The first 4 rows are patterns. Each new row is the sum of 2 different patterns, raised or lowered, with some noise. Before adding, each is slid sideways (what falls off one end comes back at the other) and multiplied by a number that may be negative. Names go in the order of the patterns.
In the rows, zero is written as 128.
Known rows, each followed by the names of its patterns:
[116,112,160,112,126,151,145,129,101,106,103,157,152,103,124,151,135,131,105,111,109,151,99,127,146,150,94,153,121,105,134,102,105,133,143,153,143,122,132,135,160,146,123,127,104]
Z
[112,99,105,138,146,132,157,137,106,106,99,106,105,152,149,154,124,99,117,127,118,112,132,129,150,98,151,142,122,145,96,116,95,119,149,150,127,115,145,121,147,109,118,99,122]
M
[159,161,133,122,100,147,160,117,140,137,141,141,151,141,125,157,106,105,156,137,106,160,107,160,99,160,147,147,151,142,135,155,136,148,100,131,155,138,138,128,138,101,154,149,155]
Y
[155,101,136,103,123,127,152,133,105,93,117,154,126,114,126,148,110,98,105,102,156,121,96,120,158,96,107,138,135,163,122,119,111,98,130,94,131,136,115,162,126,138,108,97,117]
K

New rows, each followed by the names of its patterns:
[141,178,191,196,143,179,161,152,172,145,154,174,189,179,189,170,171,181,183,179,155,166,159,170,158,189,164,167,193,177,167,139,151,145,181,180,156,173,189,186,176,146,150,146,180]
Z M
[107,113,122,105,128,108,93,96,101,85,77,143,130,135,106,81,94,108,107,87,130,127,123,82,148,113,119,116,98,88,74,99,124,129,111,89,127,99,147,96,92,82,105,98,82]
M Y
[111,136,115,104,109,145,136,147,111,97,165,126,114,124,144,101,116,148,118,179,157,109,122,142,113,140,113,169,104,141,122,125,116,117,110,147,106,168,123,113,130,144,143,117,144]
Y K
[109,168,147,128,136,103,113,124,144,171,162,147,153,156,151,140,116,137,131,132,122,171,131,131,156,139,155,99,108,118,152,175,120,151,161,131,127,116,128,110,161,101,146,158,172]
Z M
[133,132,118,83,144,96,124,117,105,108,113,141,140,111,82,114,127,105,100,116,141,133,143,94,122,146,127,85,127,125,92,102,95,124,129,133,142,100,127,98,108,133,92,114,109]
M K
[79,52,87,100,103,87,54,83,90,92,55,90,99,90,93,54,89,120,82,43,113,96,68,71,46,78,84,97,98,87,121,69,71,101,41,90,62,109,97,83,50,98,68,101,76]
Y K
[135,107,118,138,138,139,123,131,121,124,123,113,120,129,118,131,120,134,127,118,134,141,112,124,109,119,120,145,136,128,115,115,134,127,120,122,137,122,125,111,127,142,124,123,113]
M K
[132,163,152,84,168,138,106,129,88,116,139,151,168,138,147,130,128,162,121,127,123,124,141,124,134,136,123,162,146,131,93,109,127,173,153,93,128,155,135,118,124,136,131,163,90]
Z K
[147,131,80,140,152,110,108,131,171,141,136,91,94,174,132,89,120,148,132,134,156,115,181,129,110,100,144,110,117,156,131,146,176,125,125,97,97,131,147,108,108,99,134,131,170]
Z K
[115,133,159,145,155,141,138,109,143,144,149,176,154,136,138,116,150,148,111,130,154,154,132,151,155,133,159,102,103,148,152,99,159,123,171,90,172,146,138,155,133,127,159,147,163]
Z Y
[107,95,125,144,98,119,112,128,113,93,99,85,104,101,82,95,113,145,118,123,118,96,101,92,116,87,122,117,117,97,93,112,131,99,88,125,111,127,89,125,113,105,129,79,121]
M Y
[104,102,154,112,140,132,152,136,104,127,114,127,95,114,90,143,142,174,122,122,163,141,114,104,118,87,111,150,130,170,164,131,102,125,85,148,134,158,109,125,131,111,119,105,138]
M Y
[96,115,123,102,126,94,136,122,164,128,123,144,138,116,105,136,86,105,127,125,130,141,148,121,97,86,134,142,128,118,125,125,113,125,90,161,117,97,125,122,134,146,134,148,90]
M Y
[154,124,112,134,115,108,128,112,150,128,155,113,170,132,121,126,171,98,120,142,102,142,161,135,132,119,129,116,109,103,102,130,138,128,153,147,136,100,125,147,92,102,129,138,166]
Z M
[104,132,108,109,119,102,107,101,118,124,109,95,133,118,123,106,119,94,108,124,130,113,93,117,113,123,109,115,130,136,119,103,107,144,108,89,127,119,103,107,83,115,112,134,132]
Y K
[156,133,164,113,101,102,98,137,95,137,145,130,99,152,115,129,137,96,75,127,138,125,144,75,138,102,136,109,139,154,141,138,109,124,154,98,90,158,136,111,106,91,97,139,141]
Y K
[160,142,170,103,144,175,161,136,153,149,106,169,150,157,175,181,158,143,113,161,175,145,161,148,153,145,159,148,153,162,119,130,176,150,110,163,111,186,125,162,157,170,166,156,138]
Z Y
[127,127,135,106,101,79,109,116,81,101,115,132,121,153,128,90,83,89,110,97,133,136,149,107,80,99,106,123,101,107,115,150,78,129,134,116,147,88,105,82,98,137,123,118,111]
M K
[91,79,84,76,68,82,64,115,70,77,69,76,105,77,96,86,79,74,94,75,55,98,70,83,84,99,96,101,111,85,87,67,68,47,92,83,101,114,94,110,74,61,53,71,95]
Z M
[146,131,149,124,94,126,124,119,104,117,121,155,88,148,128,117,139,105,116,88,104,140,154,122,108,139,125,136,98,107,90,129,108,88,101,144,129,121,154,135,117,103,97,100,94]
M K
[118,111,135,106,82,98,104,103,97,123,98,111,81,105,101,104,120,106,95,77,110,115,116,103,96,106,99,120,85,114,105,93,96,103,83,124,104,123,109,105,90,87,88,94,85]
M Y
[144,146,129,133,166,156,147,162,152,133,155,146,160,179,157,153,131,127,159,179,141,143,136,150,168,161,149,144,174,123,118,155,140,145,165,118,164,140,153,150,162,165,171,148,160]
Y K
[78,74,113,81,105,92,86,134,107,131,101,97,77,136,90,97,77,103,125,139,128,72,67,118,128,90,93,104,137,107,99,75,110,127,91,69,124,111,90,109,110,129,147,100,91]
Z K
[159,176,126,207,159,131,163,141,150,163,198,165,162,140,145,145,185,184,185,151,124,167,146,183,145,154,164,169,170,126,168,167,166,176,167,139,201,147,192,124,141,138,165,135,161]
Z Y
[159,178,174,131,159,142,146,147,121,136,147,166,188,158,131,184,152,159,138,144,108,136,176,185,170,136,160,143,134,114,162,187,170,166,128,158,169,152,108,189,149,128,142,108,168]
M K
[61,75,64,70,60,85,84,86,86,89,54,62,56,89,93,75,75,81,87,72,87,56,89,55,58,70,66,98,95,91,72,69,60,74,81,62,73,62,89,73,103,89,78,92,99]
M Y
[131,133,165,106,148,109,179,102,130,115,119,129,146,120,125,110,162,151,117,128,133,150,126,154,110,113,129,111,99,134,160,154,117,118,155,146,132,127,123,109,131,131,117,165,157]
Y K
[161,146,149,147,112,117,77,142,159,104,152,130,140,125,129,130,134,137,104,86,147,131,113,157,89,136,87,169,141,134,143,146,119,132,118,128,109,122,132,128,148,105,122,101,152]
Y K
[149,105,134,137,115,126,97,119,143,135,87,143,100,150,128,138,105,126,156,160,119,87,118,111,113,118,145,160,149,154,82,110,126,129,116,151,135,118,123,90,124,111,152,126,108]
M K
[111,138,132,130,133,130,133,127,123,93,117,102,107,145,143,138,129,127,92,102,95,118,127,118,120,125,139,118,123,87,147,99,97,115,103,154,135,152,113,92,109,120,118,101,120]
Z M
[81,138,114,119,127,129,98,138,145,82,81,129,69,98,136,120,168,125,86,117,87,99,115,105,93,79,105,99,140,162,108,127,110,108,141,71,129,91,130,125,123,81,92,120,117]
Z Y
[130,138,131,130,144,146,127,127,106,131,119,136,133,158,118,120,134,129,136,133,131,124,132,108,145,138,126,127,108,127,114,137,147,148,118,131,141,118,133,121,137,125,139,110,107]
Z M
[151,171,150,150,167,111,126,100,160,179,127,120,157,135,158,153,142,111,151,126,134,162,119,111,167,113,142,117,178,162,164,130,146,159,159,116,169,120,126,148,113,142,137,150,127]
Y K
[104,103,118,159,146,116,131,149,131,130,104,136,106,132,117,119,155,146,130,146,114,104,133,122,106,134,126,151,141,140,134,141,162,151,119,118,114,106,114,157,132,143,152,150,116]
Z M
[152,204,198,192,184,150,181,170,183,190,196,191,173,187,200,155,163,157,176,219,202,143,194,188,201,183,164,149,163,210,185,184,171,194,166,196,159,176,204,179,182,162,193,218,194]
Z K
[89,87,82,122,144,153,108,101,142,111,116,102,128,93,106,130,90,161,149,117,121,132,87,143,103,141,99,99,118,109,127,120,109,132,119,143,112,99,101,111,135,127,163,113,118]
M Y
[116,140,162,146,123,131,111,157,133,116,110,123,154,160,144,100,144,139,120,104,157,135,146,156,107,145,160,131,102,136,134,126,121,102,116,125,142,148,139,155,133,107,145,107,118]
Z K
[142,177,139,129,120,191,106,121,158,133,195,154,172,145,110,126,130,160,135,146,147,163,161,163,135,156,189,155,141,116,139,117,151,170,154,155,162,183,122,118,120,161,165,139,135]
M K
[108,87,133,131,138,127,141,120,111,126,91,145,144,124,140,173,104,139,99,163,100,109,121,115,136,111,125,137,113,173,113,104,108,122,148,139,161,104,126,106,118,94,126,125,158]
M Y
[126,122,140,128,168,123,105,132,143,117,130,136,116,138,148,114,143,139,110,132,149,111,133,105,156,115,135,129,128,111,140,119,120,114,153,146,128,141,115,123,140,155,108,117,117]
Z Y
[104,100,164,140,157,135,101,130,138,120,110,125,125,153,101,149,133,118,148,100,128,104,129,138,157,129,110,139,123,157,120,130,92,116,124,104,101,138,146,142,163,146,101,119,103]
Z M
[118,117,95,123,167,100,163,153,166,90,139,122,137,123,119,97,139,152,181,156,114,114,136,189,153,122,135,130,112,97,151,102,156,154,130,133,135,91,97,173,167,141,129,153,131]
Z K
[96,129,141,107,106,150,99,118,140,129,130,167,144,97,103,136,112,143,100,128,90,121,117,133,130,139,84,138,117,135,114,110,146,142,152,98,133,132,118,90,100,102,147,150,168]
Z Y
[192,147,118,119,160,161,126,159,155,175,131,184,169,141,182,104,122,139,146,150,188,131,158,141,164,176,144,154,132,147,152,128,142,137,165,169,179,161,129,136,103,146,142,188,187]
M Y
[126,125,119,134,90,118,157,126,141,101,159,106,131,104,109,100,121,102,103,101,154,141,116,144,130,113,108,124,98,100,129,124,128,123,112,137,117,103,125,125,125,138,100,133,132]
M Y
[77,109,71,67,49,62,57,64,111,70,60,48,62,47,84,71,93,45,49,77,49,57,74,78,62,86,86,42,82,78,42,56,110,65,111,51,83,46,63,58,51,69,74,70,52]
M Y
[134,149,76,109,136,106,122,143,169,145,127,76,125,157,113,94,133,150,116,132,89,134,149,150,138,103,146,93,104,145,102,141,125,153,129,112,72,145,131,148,122,126,107,109,138]
M K
[145,178,129,147,138,156,163,188,171,131,114,128,185,163,132,155,175,138,127,138,131,177,157,109,132,193,124,121,174,148,199,132,156,142,129,163,124,158,171,143,193,136,163,144,125]
Y K
[176,154,131,106,128,153,158,117,143,172,147,103,145,122,152,145,107,125,170,132,146,162,147,173,145,157,145,121,147,107,140,142,155,160,142,167,143,124,122,151,111,169,143,127,142]
Z K
[120,89,118,123,74,120,114,83,144,99,117,101,92,81,96,85,92,91,116,112,147,106,92,108,125,125,100,136,74,87,78,106,72,107,133,149,97,66,109,86,124,117,84,89,116]
Z Y
[107,123,122,120,114,138,106,101,116,130,89,130,139,130,137,132,106,93,100,91,126,120,107,111,104,128,111,123,123,145,82,135,109,99,106,130,142,126,122,93,113,138,117,100,121]
Z K
[147,159,172,168,141,175,156,145,139,172,116,152,153,137,180,179,158,145,137,121,142,130,143,134,137,152,153,176,156,161,108,176,137,120,135,137,186,173,185,126,116,158,151,134,132]
Z M
[140,128,131,154,155,143,114,100,168,117,106,131,116,169,149,165,124,133,115,122,128,138,121,121,159,135,168,149,140,144,134,115,121,126,105,106,136,151,153,161,154,122,98,122,134]
Z M
[124,204,167,167,159,171,181,188,210,168,156,178,176,159,165,154,203,206,203,167,179,177,176,156,183,169,191,186,161,171,197,173,169,168,156,201,165,160,152,131,176,165,206,202,193]
Z K
[154,172,140,132,160,123,154,127,146,143,145,120,140,125,161,155,146,148,145,142,149,132,117,130,165,156,148,150,141,149,155,123,138,160,147,140,142,165,146,136,136,127,140,133,152]
M K
[119,124,126,151,127,94,122,107,109,134,116,93,115,149,89,135,154,112,142,144,100,138,88,154,85,117,120,105,137,123,113,113,96,146,143,94,127,107,126,122,165,112,101,89,99]
Y K
[141,136,101,125,152,122,85,120,100,140,124,87,108,156,106,122,143,130,158,125,133,121,98,128,86,125,127,131,148,124,146,118,100,104,140,92,146,116,110,125,159,134,108,85,109]
Z K
[130,169,199,161,179,149,187,168,165,153,180,162,145,155,175,182,157,179,130,165,125,187,170,168,153,157,167,179,181,182,147,138,190,167,150,146,164,155,193,191,158,165,201,165,136]
Z Y
[166,165,127,111,122,119,207,169,149,150,168,122,140,163,156,198,156,169,123,149,173,123,176,146,140,170,153,185,157,131,140,200,130,183,122,149,138,180,154,118,110,159,199,161,169]
M K
[120,138,136,166,133,159,135,139,106,139,147,172,175,149,133,175,140,172,100,132,137,142,133,114,127,126,175,159,186,172,148,125,108,97,134,186,146,170,143,124,141,157,141,123,166]
M Y
[159,184,156,143,173,110,145,105,135,138,146,200,188,153,114,145,142,179,126,156,117,145,163,157,190,164,105,144,208,130,172,131,210,115,118,125,117,173,150,107,147,170,160,142,146]
Y K
[198,127,162,113,146,162,134,167,164,140,193,153,170,111,126,158,176,133,153,135,124,165,180,170,152,145,142,164,125,150,169,155,142,128,139,136,185,152,119,162,154,105,151,160,135]
Y K
[99,117,115,125,112,89,129,119,96,81,119,85,126,124,98,126,135,97,84,80,85,125,103,90,81,107,99,100,131,122,136,81,117,102,78,96,92,130,129,121,102,90,131,103,77]
Z K
[127,144,141,123,133,126,158,133,134,159,127,132,126,119,116,151,154,95,142,159,153,151,132,120,112,131,119,148,137,153,109,156,132,126,143,108,130,121,127,165,146,113,151,122,174]
Z Y
